The rows are grouped in 5 different ways at once. Each group adds its own fixed numbers to the row, and there is some noise. The rows also spread widely along 17 directions, which tell nothing about the answers.
In the rows, 128 means zero.
Known rows, each followed by its group in each grouping:
[ 96 119 145 143 164  58 137 128  87 147 123 128 152 134 122 125 150 122
  99 191 104 129 145 109 128 131 123 112 142 175] -> L zub J q_630 V
[121 153 123 117 112 138 127 116 148 140 137 113 147 139 159 104 134 132
 159 160 144 135 144 154 144 136 116 119 103  93] -> A Tarak G q_511 R
[143 119 143 128 127 132 136 149 168 159 137 154 126 114 150 152 110 148
 141 194 147 119 163 148 173 121 105  99 120 159] -> A Mos N q_733 K
[154 171 134 155 117 124 134 129 112 148 110 109 131 107 127 117 154 135
 121 121 108 116 122 143 141 120 155 130 103 121] -> L Rolaz B q_630 R
[102 130 154 120 115 129 117 135 146 116 113 113 129 106 136 103 111 149
 177 133 142 153 114 136 135 124 117 111 105 131] -> U Mos Z q_60 K
[135 141 103 125  98 133 132 123 148 131  95 130 118 165 114 107 145 127
 158 105 128 135  99 122 130 132 170 153 104 142] -> U zub P q_60 V
[116 130 150 151 124 133 119 127 134 143  99 126 153 128 134 107 105 144
 116 128 143 103 139 155 118 135 120  94 163  98] -> C Tarak Z q_424 K
[127 113 162 144 133 109 137 178 135 144 118 127 124 113 139 112 155 147
 120 166  98 111 135 144 168 115  97 125 117 151] -> C Rolaz P q_424 V
[ 82 108  88 146 157 105 148  92 150 167 149 113 144  99 154 127 107 159
 133 197 145 131 169 120 136 141  97  83 135 136] -> A zub G q_733 V
[149 161 115 130 134 105 148 127 131 135 138 132 107 124 137 156 127 114
 117 120 123 104 107 130 122 158 137 144 138 139] -> U Tarak J q_511 R
[129  65 119  99 152 151 111  93 144 126  98 135 144 127 118 142 149 103
 152 103 158 141 101 110 165 161 126 114 146 158] -> C Tarak B q_511 V
[140 133  87 135 130 140 145 118 164 139 131 142  86 132 144 117 144 121
 120 109 109  99 137 129 114 148 128 171 152 101] -> U Rolaz N q_733 V
[137 138 108 150 116 155 140 140 143  96 110 126 114 147 113 179  86 121
 126  46 177 125 116 122 117 128 108 107 143  95] -> A Rolaz Z q_630 V
[125 138 124 111 114 139 141 120 118 123 125 123 123 143 109 135  99 142
 129 126 152 109 103 136 122 126 111 113 142 110] -> L zub N q_630 K
[128 143 148 113 120 120 151 151 110 142  96 113  97 158 107  94 149 120
 138 166 118 115  92 161 139 123 118 137 100 127] -> C Rolaz B q_630 K
[113 151 120 105 111 131 127 134 131 127 145  95 119 121 136 106 136 136
 156 160 143 136 100 150 134 137 104 126 103 108] -> C Rolaz G q_511 R
[125 137 178  87 129 138 105 146  96 132 145 120 148 158 112 130 156 111
 133 145 122 116 114 134 136 135 147 149 121 141] -> U zub Z q_60 V
[ 87  92 139 154 145 157 104 140 157 146 129 110 143 105 151 106 124 146
 140 137 135 131 159 139 134 130 105  94 135  98] -> U Rolaz Z q_511 R
[114 140 133 122 148 152 103 142 146 137 161 131 133 128 155 124 166 120
 154 137 109 118 154 127 125 138 155 155 102  99] -> A Tarak Z q_511 R
[140 146 119 121 130 163 138 103 115 139 145 124  79  98 110 162  67 131
 162 161 158 156 114 132 135 114  93 113 121 155] -> C Rolaz P q_511 K
[135 120 122 143 139 135 114 119 121 140  75 144 149 122 112 149 141 123
 141 137 161 119 102 130 136 139 150  98 126 152] -> C zub P q_630 V
[114 106 118 131 126  99 132 137 135 143 152 117 163 127 134 141 124 152
  99 150 123 113 147 120 147 131 117 107 160 147] -> A Rolaz Z q_60 R
[ 89 130 139  98 121 130 107 125 124 134 135 111 134 160 134  73 142 123
 143 161 124 135 128 145 103 137 128 147 133  96] -> C Rolaz Z q_733 R
[ 69 111  72 143 146 101 129  71  63 127 126  91 174 107 110  93 159 149
 108 179 111 151 143 105 108 100  99 115 161 114] -> A Rolaz G q_733 R
[ 98 123 129 146 153  74 112 135 165 135 161  94 134  72 169 125 135 139
 106 128 112 132 145 116 119 169 107 116 157 130] -> C Rolaz G q_733 R
[113 158 122 154 139 115 110 110 120 100  96 103 154 105 160 105 174 112
 134  79 111 143 126 132 107 138 108 135 120  68] -> U zub P q_511 R
[140  87 107 111 121 142 139 144 131 124  98 173 130 174 111 139 143 127
 118 138 122  99 122 125 141 114 122 150 165 143] -> U Rolaz P q_60 R
[107 131 114 125 114 130 115 153 147 124 136 120 108 129 128 111 136 126
 137 148 141 122 100 140 118 144 109 136 136 125] -> U zub Z q_511 V
[134 121 133 112 120 115 156 143 131 119 111 129 143 144 150 119 152 137
 109 136 120  93 122 154 159 131  73 133 140  95] -> L zub G q_60 R
[140 152 106 103 116 118 111  92 144 125 138 134 127 107 148 110 131 122
 142 126 128 124 122 131 107 154 138 157 151 113] -> A Rolaz Z q_511 K
[139 144 147 105 112 167 128 125  98 120 103 144 130 163 109 115 138 122
 155 113 132 114 105 146 125 117 153 150 114 108] -> A Mos Z q_511 R
[149 129 147 121 123 107 155 165 124 121 162 138 110 138 129 164 110 126
  86 139 111 105 144 126 152 120  74 139 170 152] -> U Rolaz N q_60 V
[132 142 129 128 152 129 129 130 118 148 131 120 134 100 141 142 150 129
 133 144 129  97 114 146 136 151 132 120 112 118] -> A Rolaz Z q_511 R
[137 145 144 136 129 112 156 118 148 137 130 124 112 131 139 144  81 130
 117  74 131 110 128 126 127 154 124 117 148 130] -> A zub B q_424 V
[124 125 156 141 102 138 118 144 154 157 129 127 141 101 135  82 143 182
 165 167 104 136 153 127 179  92 158 126  91 158] -> A Tarak N q_733 V
[ 90 118 150  83 144  89 123 160 153 114 143 166 139 177 149 112 132 126
 147 149 117  98 132 118  98 160 149 150 141 127] -> C Tarak Z q_511 R
[127 159  88 170 139 141 149  94 102 161 106 159 138 104 128 121 132 169
 148 179 110  99 162 122 115  96 165 123 109 126] -> U zub P q_511 V
[131 133 110 132 133 137 137 130 118 120 142 106 128 157 123 145 151 108
 122 112 117 147 152 122 139 117 100 137 114 104] -> L Rolaz P q_511 K
[123 164 110 138 128 151 105 105 120 144 125 144 164  81 147 121 139 159
 160 178 136 123 154 136 126 106 152 106 104 108] -> L Rolaz B q_424 R
[129 124 126 103 138 144 105 149 109 105 149 134 142 132 108 159 178 127
 131 132 112 125 125 107 140 105 129 158 117 131] -> L zub P q_733 K
[111 105 135 150 147 117 126 152 154 142 151 124 118 127 123 126 148 148
 135 104  83 127 158  88 139 123 173 148 120 160] -> A Tarak G q_511 K
[121 134 139 144 153 159 122 131 107 131 119 116 155 141 124 144 154 127
 130  90 127 106 135 128 132 130 148 114 113  90] -> A Tarak N q_511 R

New rows, each followed by its group in each grouping:
[139 181 103 139  95 125 108  98 114 124 112 117 145  87 139 109 129 136
 145 151 142 148 114 145 118 118 126 126 129 119] -> U Rolaz Z q_60 R
[102 148 150 144 133 103 150 153 102 122  90 118  90 158 117  86 131 113
 113 148 110 111 102 159  97 123  82 136 142  99] -> U zub N q_630 K
[126 137 121 116 147 143 119  90 127 121 105 152 138 106 154 119 136 117
 146 160 141 114 138 145 117 133  94 127 153  86] -> U Tarak N q_630 K
[125 148 144 125 134  83 127 141 120 113  88 135 123 116 143 110 152 111
 130 143 124 123  88 146 124 149  99 129 132 133] -> C zub B q_511 R
[147 141 124 129 118 120  96 135 139 120 138 146 138 119 144 127 164 108
 122 136 110 144 149 121 134 127 124 159 144 139] -> L Rolaz P q_424 V
[126 110 121 150 122 127 127 129 137 185 149  85 117 156 103 121 126 120
 101 140 131 137 136 128 144 155 154 114 145 169] -> C Rolaz G q_511 V
[128 150 146 144 104 127 147 140 129 117 100 121 133 156 133 105 131 132
 149 122 122 147 142 136 154 101 107 123  99 117] -> U Tarak N q_60 V
[121 127 120 135 122 122  92 164 156  96 131 131 125 143 125 170 114  97
 123  94 163 153 111 118 106 149 109 117 160 140] -> U Rolaz P q_511 R
[104  96 155 182 162 134 135 120 110 167 111 108 129 107 127 107 127 141
  96 124  97 116 160 135 132 122 123 113 158 128] -> A Mos Z q_733 R
[117 130 113 116 118 139 138 137 130 187 173  99 111 170 106 119 134 134
 122 190 118 113 133 141 141 132 157 140 112 151] -> A zub Z q_60 K
[129 123 148  74 115 133  73 132 168 121 148 130 162 113 154 119 161 115
 155 139 148 118 103 136 140 175 147 146 144 133] -> U Tarak Z q_60 V
[ 88 121 115 138 129 103 124 136 138 151 158  67 131 121 118 110 144 134
 129 167 129 152 118 119 148 140 125 105 111 155] -> C Tarak B q_630 V
[133 125 151 127 117 149 112 145 150 137 155 125 105  96 131 133  97 151
 132 119 125 115 110 130 136 135 125 134 149 145] -> L zub P q_511 R
[139 117 113 125 135 173 113 138 178 149 108 144 107 128 144 127 152 117
 162 124 145 117 123 149 143 146 138 130 104 107] -> A Rolaz N q_424 K
[147 118 155  96 121 129 146 108 148 134 118 140 110 121 151 127  81 125
 143 145 144 129 124 156 155 137  64 118 151 134] -> A Rolaz P q_424 K
[106 103 100 147 147 150 123  83 131 112  58 148 139 123 137 112 129 124
 166 105 143 161 142 119 113 112 109 115 133 101] -> U Rolaz P q_733 R
[126 132 154 100 124  83 142 143 146 114 151 118 159 122 162 142 129 132
 119 147 142 122 137 140 160 152  78 110 132 132] -> L Mos Z q_733 V
[174 199 154 119 116 125 127 142  99 112 119 156 122  94 141 162 118 116
 131 156 150 108 110 163 130 125  93 127 130 123] -> C Rolaz Z q_424 V
[ 76 125 140 137 143 101 115 157 135 130 140 113 164 135 138 127 123 148
 135 155 142 122 135 123 119 143 133  87 120 121] -> L Tarak J q_511 R
[137 128 144 171 137 151 122  99 140 169  98 121 123  97 142 112 105 135
 139 127 132 141 167 145 135 130 132  99 136 127] -> U Rolaz G q_511 K
[125 158 114 139 138 123 148 125  80 133  98 128 141 135 101 138 145 149
 133 119 119  94  99 123 116 118 173 121 104 124] -> A Rolaz N q_60 R
[126 156 132 139  90 156  97 120 114 166 121 109 161 158 117  96 141 126
 131 165 141 141 137 159 129 114 157 115 121 122] -> U zub Z q_424 R
[114 146 158 139 133 119 115 137 113 115 112 124 153 138 130 121 138 127
 129 120 122 129 142 127 119 122 127 127 133 115] -> U Tarak P q_733 V
[146 153 145 106 103 111 131 141 101  95 102 126 115 101 117 123 125 134
 130 136 135 116  64 146 137 126  85 141 147 137] -> C Rolaz P q_60 V
[132 145 156 106 106 153 127 129 131 179 161  82 130 143 131  88 136 137
 119 180 125  90 118 175 152 150 132 136 128 103] -> C Tarak P q_630 V
[111 149 201 102 120 112 102 165  97 114 141 140 133 126 117 109 107 135
 111 168 122  97 111 142 106 126 114 135 172 134] -> L zub B q_630 V
[131 146 167 116 118 106 145 156  82 105 130 119 111 159  88 136 106 129
  90 109 110 100  94 128 117 120 109 143 173 138] -> C Tarak N q_60 K
[107 146 165 114 137 100 115 159 111 138 174 137 123 103 146 100 150 133
 127 228  90 112 146 139 129 122 104 156 141 153] -> U Tarak Z q_511 V
[133 125 142 122 148 133 162 128  94 123 124 142 116 109 118 173  83 147
 127 139 139 107 119 129 143 111  86 105 142 142] -> C Rolaz Z q_60 R
[132 122 130 114 111 124 106 102 117 128 140 134 155 150 123 110 164 114
 138 137  91 165 159 100 137 105 165 167 134 159] -> U Mos P q_630 R
[110 198 138 135 119 127  94 120 112 129 118 117 112 114 135  77 143 115
 168 159 115 161 127 136  87 126 161 154  97 113] -> C Rolaz B q_60 V
[122  88 130 108 134 112 135 125 137 129 128 134 153 113 129 125 150 154
 149 150 116 124 122 106 177 127 124 123 123 171] -> C Tarak P q_511 V
[122 135 109 115 112 107 129 102 147 133 115 153 161 122 142 106 134 167
 162 134 118 118 143 112 122 122 180 135 119 137] -> U Rolaz Z q_733 R
[165 189 124 138 111 146 141 130  85 113 112 166 122 148 106 155 149 125
 148 124 106 132 143 111 131  76 160 163  93 142] -> U zub N q_60 V
[108 113 134 130 128 130 101 133 132 131 116 104 132 100 104 118 143 142
 151 109 138 140  92 114 130 140 161 120 120 160] -> U Rolaz Z q_733 V
[106 112 112 129 175 143 127 105  72 111 114 144 142 110 108 154 163 118
 145 142 123 142 128 101 132 103 107 125 114 137] -> L zub Z q_424 V
[150 120 139 127  96 146 140 168 122 137 112 151 103 162 103 128 123 123
 122 168 138 121 108 158 158 107 107 134 136 163] -> L Mos Z q_511 R
[117 112 122 119 123 108 142 126 107 119 132  95 145 145 111 136 122 126
 102 109 140 125 100 130 137 143  94 106 154 128] -> L Rolaz Z q_511 R
[130  90 136 113 153 164 138 119 130 126 117 131 121 104 129 138 135 144
 150 114 116 116 128 121 161 117 105 132 120 119] -> L Rolaz P q_60 K
[127 132 146 134 100 133 120 133 129 132 140 118 139 154 107 142  83 130
 121 132 159 153 142 128 141 114 116 106 153 156] -> A Tarak Z q_733 V
[141 113  97 127 105 139 128 118 153 142 128  99 130 121 127 137 131 121
 128 160 162 158 128 144 175 123  76  98 131 135] -> C Rolaz B q_630 K
[119 137 139 157 150  96 156 135 101 128 111 123 117 117 127 133 114 137
  94 127 108  94 123 137 113 130  86 119 161 117] -> A zub P q_511 K
[143 131 126 142 149 124 161 137  74 101  79 137 118 120 102 159 140 121
 109  92 129  98  81 136 130 123  94 121 137 121] -> L Rolaz Z q_511 R
[131 167 133 154 110 135 145 198 124 116  93 158 109 166 113 124 137 145
 113 138 126  65 112 158 108 109 128 147 131  93] -> A Tarak P q_733 V
[143 140 161 119 112 103 139 158 136 142  81 154 118 141 130 106 120 138
 132 139 133  82  83 161 124 154 150 127 138 144] -> U Rolaz J q_511 R
[100  96 129 128 167 121 150 122 112 138  82 154 120 148 123 123 127 124
 132 139 129 101 105 134 119 139 111 110 141 131] -> A zub N q_424 R
[135 163 135 171 144 140 113 131 123 167  93 117 163 124 141 133 170 122
 129 146 133 111 144 158 134 138 164 103  97 108] -> U Tarak P q_733 R
[139  98 160 132 137 118 129 137 125 150  97 152 142 109 133 119 139 145
 116 157 113 106 137 140 157 121 121 121 153 159] -> C Rolaz Z q_733 R
[131 101 168 125 106 143 119 113 110 133 113 160 162 159 113 114  85 143
 103 113 128 114 154 130 124 111 136 119 201 138] -> L Mos Z q_424 R
[136 168 142 144 117 103 139 151  99 121  96 118 140 138 119 122 150 135
 128 114 113 112 103 140 123 123 145 127 104 125] -> U Rolaz P q_511 R
[131 115 167  67 102 131 110 147 180 134 155 131 167 164 178  88 170 126
 149 171 120 132 181 149 180 132 103 149 111 100] -> C Rolaz B q_733 V
[139 123 136 113 130 146 116 113 125 157 154 116 143 116 130 135 135 137
 125 155 114 117 149 130 148 128 137 135 140 138] -> U Rolaz P q_60 K
[ 92  75 142 135 151 136 140 168 149 132 154 115 135 177 122 136 136 131
 101 100 113  97 160 111 140 133 119 129 152 109] -> A Tarak Z q_630 V
[117 127 154 130 141 107 140 146 146 122 110 118 119 136 141 116 126 122
 114 107 128  98 113 147 123 158 101 118 149  98] -> L Tarak N q_630 K
[132 132 101 141 136 145 118  90 134 130 127 107 121  76 149 122 150 116
 147 143 129 161 134 131 150 126  86 131 125 114] -> U Tarak J q_511 K
[103 104 116 178 134 125 113 136 139 137  86 127 149 145 116 114 150 135
 119 103 129 130 148 109 119 124 156 110 144 127] -> C zub G q_630 V
[123 124 150 163 123 130 153 158 128 128  83 104 112 146 119 112 140 129
 128  98 118 133 114 148 154 110 102 120 106 121] -> U Tarak Z q_733 R
[106 124 113  98 102 140 110 114 149 134 136 107 158  98 136  93 130 172
 157 138 142 112  96 137 138 137 141 112 125 109] -> A Rolaz B q_424 R
[132 136 122 134 130 128 156 132 129 137 105 133 125 153 124 130 145 136
 139 119 118 113 132 131 142 118 132 129 100 118] -> A zub G q_424 K
[ 97 122 130  97 158 139  93 144 131 144 155  87 139 151 124 110 214  98
 149 134 120 114 101 125 126 182 179 156  92 115] -> C Tarak G q_511 V
[110 106 123 142 177 137 104 127 152 104 104 162 156  62 167 150 162 142
 158 121 132 113 145 106 140 136 111 112 130 108] -> C Tarak N q_60 V
[126 128 121 168 126 165 137 120 126 132  80 136 121 157 115 111 122 127
 142  93 129 128 141 131 125 111 137 127 126 102] -> A Tarak P q_511 V
[127 140 129 146 109 135 117 112 110 116 119 121 149 145 113 153  90 118
 118 116 166 162 139 125 123 113 109  90 161 129] -> C Mos N q_630 R
[116 108 122 156 144 170 125 130 127 161 134 128 139 123 118 156 110 153
 136 143 130 125 165 117 142 105 147 100 123 140] -> U Rolaz P q_60 R
[102 117 115 139 132 108 118 135 126 124 115  91 130 119 104 117 157 137
 129 104 119 130  85 112 122 138 145 124 119 137] -> L zub P q_630 K
